All groups share one centre, and each spreads out both ways along 14 directions, with some noise.
Known rows, each followed by its group:
[  3   0  -5  19   3 -13  10  -7  -1 -20  15  -4   8  -8  17   8  -8   4] : z312
[  8   7 -20  12  11 -15  -1  11   9   1  11   0   4 -11   8  -1   3  -3] : z156
[  0  14 -10   9   1  -5   7   6  -9   4  13   5   3  -3   3 -14  -6   3] : z312
[  0 -11  22  11   4  -1 -10  -7   7 -19  -2  -8   5  -1  -3 -13   9   7] : z982
[ 12   3   5 -13  -2  -7 -10   2   3   4   7  10   7   7  22 -12  -8   6] : z156
[ -3 -13  14  -2   5 -18   9  -1  11   1  -4   3   6   7   8  10   7  -1] : z312
[  3   0 -10  -4   4  18 -10 -11   5   6 -10  -8 -11   5 -14   6   9   1] : z982
[  5 -15  -4   0  -4  -7   0 -10   2   5   0  -8  16   8  -7 -12  10  -1] : z156
[ -9  -3   0  -5  -8  -2  -5  -5  -8  -3   4 -13  -5  11  10   0  -1  -2] : z10
[  1  -2   4  -5   4   0   3  -4   2 -11   5   5  13  -4  13 -16 -13  11] : z982
[ -6   4  -9  -8   3 -11  -3   6   4   9  -1   6   3   1   1 -14  14 -15] : z10
[ -9   6 -13   5   3   7   8  -8   6   8  -3   3  -6   9  -6  -8   7   7] : z312
[ -6   6   5   5   3 -15  14   4   5 -11  16 -10   6  -7   6  -5 -11  -3] : z312
[ -4   9   0   2  -2 -10   5   9   2 -14   9 -14   1  -7   4  -6 -14   4] : z312
[-15  -5  -1   3  13  -2 -13  -1 -12  -2  10   1  -7   2  17  -4   9  13] : z156
[  0   1   1   0  -4 -13   0  -6   5 -10 -11  10  -1  -6 -15  -4   0  -7] : z10
[-10   7  -2   4  18   3   9  10  -6   5   2  29  -2  -5   0   6   3 -11] : z334
[  0   4   8  -2  29   8   1 -13  -5 -20   1  -5   0 -13  19  16   4   3] : z10
[  7  -5 -16  17   7  -4   2   1   2  -2  -2  -4  13  -8  -2 -13  15   7] : z156
[ -5   5  -2  -7   6 -13   4  14   1   4   3  -1   3  -8   2  -7   3 -10] : z10
[ 11  12  -1  10  10 -10  12   4   1   2   4  11   8  -9   7   2   7 -14] : z334
[  1  15  -3  -2   8  -8   5  -1  18   5   6 -22 -13 -18  -6   2   7 -12] : z312
[  2   0 -15  -3   2   9  -8 -17   5  -6   1   3  -1   0  -5  -2   1 -12] : z312
[-11   0   1  13  -4  -9  12   7   9  -4  -5  10  -7  -7  10   3   6   4] : z982
[  6  -7  -3   4 -14  -6   7  -9  -6   4  -2   1  16   4 -20 -16   2  -3] : z312
[ -5 -20 -14 -13  -5  -7  -6   6   2  -8  -5  -6  17 -10   7  -2   4 -15] : z334
[-10 -11  -4  13  17  16   1   5  11  -1   2  10   5  10 -11   2   3  -5] : z156
[  9   6  -4   4   4   1   0  -6  20 -24  -4   0  13  20  -7   0 -14 -17] : z312
[ 11   6   3  -1   0  -2  -1   7  12   4  10   2  -1 -20   1   3 -13  -5] : z156
[-15 -16  13  -2 -12 -13   9  -1   6  -5   6 -12   5  10  19  11   4 -15] : z982
[-11   3  -4   9  13  -2   3   9  -5 -18   4   1   8 -11   3  -5  -1  -8] : z982
[ -2 -20 -16 -13  14  -1 -15 -15  -2 -15  10 -12  18 -11  -1  -6  -7   1] : z10
[  0  -8  -8   5   6  -7   8   0   9   1  12   1  15 -11  17  -5   6 -16] : z982
[ 6 -8  1 -2 -1 -7 -2  2  5  2  5  1  7 -1 -3  1 -6 -1] : z156
[-7 -1 10 -2 18 12 -4 10  1 -6  6 -2 -2 -2  6  8 -4  2] : z10
[ -1 -24  -2  -4  11 -20  -1  -7  -5  -8  -2   1  11 -22 -15  12   4   2] : z334
[  3 -28   1 -11  -6   6 -16 -17  10   2   4 -14   4  -4   2   3   3   1] : z334
[  4 -18  -4 -15  -1  -6  -2  12  -3  13  -8  32   9  -8  -3   6 -10  13] : z10
[ 12  13  25   4   7   6   7 -12  10 -14   2 -15  -3  -5   9   7  -3   3] : z982
[ -7  10  -9   2   1 -12   1   6   4   7   8   6  -3   6  -9 -15  -1  -2] : z334
[ -2  -4  -2  11   0   0   4  12   7   5   7   5   2  -1 -10   0  -6  -3] : z10
[  6   4 -15   0  -3 -14   9  -5   0  -1   2  -1  10  -1 -14  -8  -8   2] : z334
[ 12  -5 -12   5  -2  -3  16  -9   8   3  -3   2  12  25   0  10  -4   2] : z156
[-15  -1 -13   8   7   2  20  15   6   6  22 -28  11  16  29   2   2  -9] : z10
[ -7  -3 -15   0  -1 -21  13  14  -6  -3  -5   3   7   0 -11   7  -4   2] : z334
[ -4   0  -4 -22  -2  -4   2   5   3   1   5  -8   2  13  20  11 -13  -8] : z982
[  4   7   4   0   0   4  21 -13   1   9   6  -6   7   4 -33  -5  -6  -9] : z156
[-11 -15  -5   6  -4   5   0   9   3   0  -4  -7   6 -11   8  -3  15  -7] : z982
[ -7 -19   3  -2  15   3  17 -12  13  11   3 -12  10 -13  -8   6  18  -6] : z312
[  1   0   6  -4  11   3   2   6   2 -13   7 -19  16  -2   8  -4  -3  -7] : z982
[  8  -3   2   1 -17  -8  -9  -8  11  -5  -3   1  -2  -3 -16  -6 -11   5] : z10
[-7  3 -8  8 14  5 11 13  6  6 10 -2  5  0  9  6  1 -9] : z10
[ 11  -2  -5   5 -15  -7  11 -16   3   7   5  10   7   4  26 -10  -4  22] : z156
[ -4   3  -2  -2  10   1  12 -14  -9 -19  -1   8  12   0  -1  -7 -10   6] : z334
[-11  -3  -4   3   5 -18  17  -3   2   2   2  11  -1 -12  -8   2  -2  12] : z334
[-22 -12 -13   5  -6 -15  12   1   0 -10   4 -17   1  -6 -27  -2 -10   5] : z10
[  0  -8 -10   3  -2  -4  11   8   0   8 -13  17   6 -14 -19   4   3   0] : z982
[ 12   2  -6   9  10  -8  -7  17  13 -10   5  -7   8  -5 -12   5  -9  -9] : z156
[-13   3  -3  -3  -3   1 -10  10  19 -21 -10 -14  -3  -4  14 -16   4  -1] : z334
[  4   9 -11   2   9   0   5  -3  13   0  11   5   4   5   6   0  -6 -13] : z312
[ -7  -2   1  18   5  -1  10  -7  -4 -10  19 -12   2 -19   5  -1  -3   6] : z312
[ -2  -6  -3   0   7   0   2  -9  -6  -5 -10 -13   3   1   1   2  18   2] : z312
[  0   6  -7   2  15   0  -4   3  -6  -2  11   4   1 -12  17   3   6 -17] : z334
[-19  -9  -1  11  11  -2  10  -5   6 -11   5   7  11 -10  -5 -16  10  -8] : z982
[-20   1   1  17   8  10  15  -8   2   4   9  -6 -18  -2 -14  14  -1  10] : z156
[ -2 -11  16  15   8  -1 -11   4   4 -27 -13  -3   7  -2 -11  -5  12  -1] : z982
[-5 -7 -3  5 14 10  0 -4 -3 -8 11 -3  5 -4  1  7 -3 -5] : z10
[ -1   8 -15   5  12 -11   0  -2   0   6   7  -5  -5  -6  10  -1  13   2] : z156
[  8   5   3 -10 -13 -13   8   0   5  18  18  -1  -3 -15  15   2 -12  -1] : z156
[ -3  -5  -2   0   4   8 -11 -14   7  -5   6   0  -7   1  -1   5  -2  -2] : z334
[-10  -8   8   6  -3  -4  12  -8   1 -13   2  -9   8  -2   5  -4   1   0] : z982
[ 15   7  -7  -1  10  -4  -3  15   4 -10  -2   7  14 -10   7   0  -7  -8] : z10
[  0   3  -4   2 -17   3   5  -5 -10   0  -9 -23  -8   6  -9   0   2  18] : z10
[-12 -10  -6 -21   0   1   5  -3  -8  -4   1   1  10  -4  13   1 -10   2] : z312
[  8  -5 -23   0 -10   1  11  -2  -3  10   6  10  16   5 -10  -7 -16   1] : z334
[ 10  -9   0  -9   3  -2 -20  -1  -1   9  -7   9  -1  -2  -1   2  13 -13] : z312
[  1   5  -6  10   6  -3  12 -11   5  -2   9  -1   3  -9  -5  -2   1  -8] : z312
[ -1   9  -8  14   6  11  -2   8   6  -5   9 -24  -5  -4  -3  -2  -2   6] : z10
[ -7 -20   1  -9  11  -4   1  -3 -11   0   3 -10  12 -12  -1   3   7   4] : z334
[ -1 -15  13 -10 -10   4  -6   5  -1 -26 -20 -13   8  -8 -10   9  -9  -2] : z156
[ -7  -3  -9 -11  -2   3  13 -10  -6 -15  -3   0  11   3  17   9  -8 -10] : z334
[ 13   7 -12 -22   6 -11   3   6  -1   5   3   2  12   1   0   6 -20  -2] : z982
[  8   3   6 -13   7  -9  -4  -9   3   5  -2  10  -2  -1  -6  -3  -4   7] : z156
[ -9   1 -13 -22   8  -9  14   3 -18 -11  -3 -12  14 -14  12  14   1 -23] : z334
[ -4  -9  -1 -18  -2  -1  -3 -15  11   8   4  -9   1  14   4  -6  -4   5] : z982

New rows. What belongs after each?
[ -5   1   4   8  -7  -5  -4  12  11  12  -3  14 -10   5  -6  -8   7  -3] : z10
[ -8  -2  11  13   3  14   9   7  15  -3   6   1  -5   8  -4  14 -13  -2] : z10
[ -5  -2 -22   1  -2  -6   8  10   1   1 -12   7   1 -11 -17   3  -5  12] : z10
[ -3   1  -1  -4  -4 -11   2  -8  -4 -11   9  -3  13 -14   0 -22  -2 -13] : z156
[  2  -6  -9   5   3   8   2  10  -6 -10  -9  27  14  -8  -2   0  -7  -2] : z982
[-15  -7  10   8   0   9  -2   1  10   0  -6  -4 -14   2  -1   6  12  -1] : z982
[ -5  -8   9 -10   2  15  -3   0   9   4   4  -5   2  -5  -5   4  -2 -23] : z156
[-13   7   6   4  -8   7  16   3 -11  -5   9  -5  -2 -17  -1   1 -13  -2] : z156
[ -1 -13   1   1   5  -4   4   3   3   4   0   9   4 -11   8   9   5  -4] : z334
[  2   3   6   5   3   5 -19  -9 -16 -11  -2  -5 -10  -1   8  -1  10   9] : z10
[ -1   3  -7   2  11   5   4 -13  -4  -2   3  12   8  11   3 -12   3  -2] : z156
[  3   4   1   3  10   7   0   5  -3  -9  10  -8   3 -12   7   3  -6  -3] : z312
[  0  -5  -5   3   0  -3   0   1 -13  -7   0   0   5   4 -16   7  -7   3] : z982
[ -5 -13  -2  18   5   1   5   0   4 -12  10   9  17  14  12  -7   3  -9] : z982
[  0 -19  11  -1   3   0  -8   1 -14  -1  14 -17  16   1  -6 -10   0   3] : z10
[  4  -4  -1   1  13  -1 -14   5   3 -10  10  -3   4 -14   1  -5  -4   1] : z10
[-10   2   9   4 -11  -7   7  -5   2 -12   0 -19  -5   8  -4   1  -4   0] : z10
[ -8  -1  -2   3   2 -14  11   1   9   0  -8  -6   1  -1   1  -5  13   8] : z10
[  4  -5  10   1   3  -6   7   0   1   1  14 -14  11  -5   3  -5  -4   4] : z982
[ 26  10 -17   0   6  -2 -14   3   1  -1  -1  -6   2  17   0  10  -5   7] : z982
[ -3  -5 -11  15  13  14 -12  -2  -4   6   9  -5  -2 -11 -17 -14  13   9] : z982
[ -8 -14   4   0  -5   9   6   2  11  -1 -18  -8  -1 -11 -10   6  12   2] : z156
[  2   6   6 -10   6 -16   5  13   1  -3  -3   3   2  -2 -11   1 -14  12] : z982
[ -6 -20   1  -9  -6  -8  -6   5 -19  -7  -8  -6   5   3  16  16   2  14] : z156
[-10  -1   0  -7  -2 -18  -1   7   2   7  -4  18  -4   0  -1  -5   6  -6] : z10
[ -8  -5 -13   0  -3   2  -7   3   6 -28  -9  -7   8   0   7 -10  -5   5] : z334
[10 10 -3  8  3 -4 -6 -5  1 -8 -2 -9 -6  1 -2  6  0  8] : z982
[  9   2  -7  -4   6 -22  -2  12   6   1   9  -8   7 -11 -11   3  -5 -15] : z156
[ -6 -12  -2   2 -14 -16   8  10  22 -13  -5 -12   4 -13   4   8  -7  -6] : z156
[  0   1  -1 -15   3   4  -5 -18   0  -9   4  -6   2   4   9  -3 -10   5] : z982
[ 15  -5   4  -9  -5   8 -25   0   3 -11  -3  -5  -1 -12  -8  -1 -14  11] : z334
[ -3 -10   1  -1  -2   1  15 -15   1  -3   8  -6   6  -7   4   8  -6  -2] : z312
[ 13  16  -1  10   8  -8   8   6   3  -2  13  14   2 -10   3  10 -12 -11] : z312
[ 18  23   2  -6   8   2  13   6  -1  14  -3 -12   0 -14   8   1   8   3] : z10
[  5 -18 -10   7  -3   6   0   5   5  -6  -3   0  12  -4 -19   5 -15  17] : z10
[-12   5   0  -2   8   0   4  16   4  -9   0  -1  -1   3  11   9  -6  -3] : z10
[  8  -7   7 -11   0  -6 -16 -10  -4  -8  -3  -4   6   6   6  -8   2   9] : z156
[  1  11  -1  -1   6 -11 -11   9  25   9   4 -15  -7   9  -2 -13  11 -11] : z312
[  9  -3  -2  -5  -9   5 -10  -3 -24  25   0  22  -8 -17  -7   3   9  -3] : z312
[ -9 -33   4 -11  -8  14 -12 -19   7   1   1 -13  -4   7   1  15  -3   9] : z334
[ -3  -5  -4  -3  -2  -1 -13   6   7 -16  -8   0  -4  -8   5   8  -5  -3] : z334
[ -5 -17  -9   6  -4  -9   9   6  -7 -15   3  -3  22 -18 -17   1  -4 -19] : z156
[ -8  -5  17  12 -10   6   0  -9 -11 -20  -7  -9 -12 -10   0  12   3   7] : z982
[-4  6 -1 -2 -1 -6  9  2  8 -9  0 -2  4  1 -3 -4 -7 -6] : z156
[  3 -15   1  -9  -3  -1   5  -6   6 -17 -17 -10   9 -15  -5  17  -2  -1] : z334
[ 10 -11  -2  -8  10 -25 -15   6   6  -1  -3   1   8   2 -14  -2   2   3] : z156
[ -2  -5   4  -5   0   8   1   9  11 -20 -16   3  12   1  -9   1  -8  -9] : z156
[ -5  -6  -5  -8 -10  -4  -2   2   2  -5   5 -18   5 -10   2  -9 -10   6] : z312
[  2  11  -3   5  -1  -1  -2   3  -3  -1  -1   5 -14 -28 -16   6  -7   6] : z312
[ -2   0 -31   7  -4   2   4   5  11   5   9  -2   3   0  -3  -2  -7  -8] : z10
[  9  -9  16  -5  -8 -14   2 -12   0  -9  -8  -2   6  -7 -12   6  -6   6] : z982
[ 12  -2   2   0   1  -2  16 -19   9   9   2 -11   3  -5  -8  12   5  -6] : z334
[  4  -8   9  11   9  11  10   3  21 -11  -3 -15  11   5  -8   8  -4   3] : z312
[-11 -10  14  -2   7   2   9 -15  13   3   2  13   1 -15 -14  -8   7  -4] : z982
[  9  -2   8   6   8 -17   2 -11   1   2   9  -1   7   0   1  -7  11  -3] : z334
[-13   2   5   1  -6   8   3   9 -17   0   7  -2 -10  11  10  16  -8  -2] : z10
[ -1  -1   6   5   9   9  -6  17   7  -6   3 -13   2   0 -16   3  -5  -7] : z156
[ -8   0  -8   2   1   5   5 -14   3 -23  -4 -11  -6 -12   3  12 -10   8] : z312
[ 13   1   4  -2  16 -13  17   5   7  -9  -2   4  21 -18   0   4  -3  -5] : z10
[  5  -7  -7  -4  -8   8   7 -15   3  10   8 -19  10  16   6 -13  -4  19] : z982
[  6  -7  -4   3  -4  12   6 -11   1  -6 -10  -1  11   7  -6  -3   0   7] : z982
[ -6   3  -5  -6  12   4  -1   7   6  -5   0 -11   1  19   1   6  -1 -10] : z982
[  2  -9  -1 -13  -3  -8  -1   2  14 -11   0  -4  12 -10  -5   2 -15 -10] : z312
[ -2   0   7   7   1  10  -2  12   8  -3   8 -14  -5  -5  -4   8  -8   0] : z156
[  0  -8  -3   2   3 -12   1 -17   9  -1   8  15   4   9   4   0  -1  -7] : z982
[ 5  0  5  1 -3 -2 10 -6  4 -2  0 -7  6  2 -1  3 -1 -3] : z10
[-11 -17  -3   2  -4  -8  14   4  -1   9   5   1   9   5  -5   2  -2   5] : z10
[  7  -3  -2  13   0  -3  -1   4 -13   7 -11  15   0   5 -10  -3  15  11] : z312
[ -8  -2   1   4   1  -2  -4  12  11 -19  -4  -4  12 -19  -8 -23   2  -9] : z156
[ -3   4 -10   4   1   1  -9  -6  15  -3  -3   7 -12   1 -11  -4  -2   3] : z312
[-11 -14  -9  -3  -6   0  -2   5 -10   0   1   0   4 -15   6   4   2  -6] : z982
[-19  -8   4 -24   4 -13   1   3  19  -9  -8 -16  -1  -1   6   2  -4   1] : z312
[ 12  -2   7   6  12 -14  12 -29   3  -9   0   5   8  -9 -15   7   1  -2] : z334
[-28   3 -15 -19  -7  14   0  14  -5 -13  -8   1  -2  15  20  -5 -11  -7] : z334
[ -4  -6  15   0   7   0   0 -18   7 -12   2 -11 -10 -16   3  20   6 -12] : z312
[  4  10  -2  -6   3 -10   8 -10  -1  -5   0  14   3   0  -5   1  -6 -14] : z334
[ 15  -8  -9  -1   9  -5  -8  -3   4   8  -1   1   9 -20 -14   2  15 -16] : z312
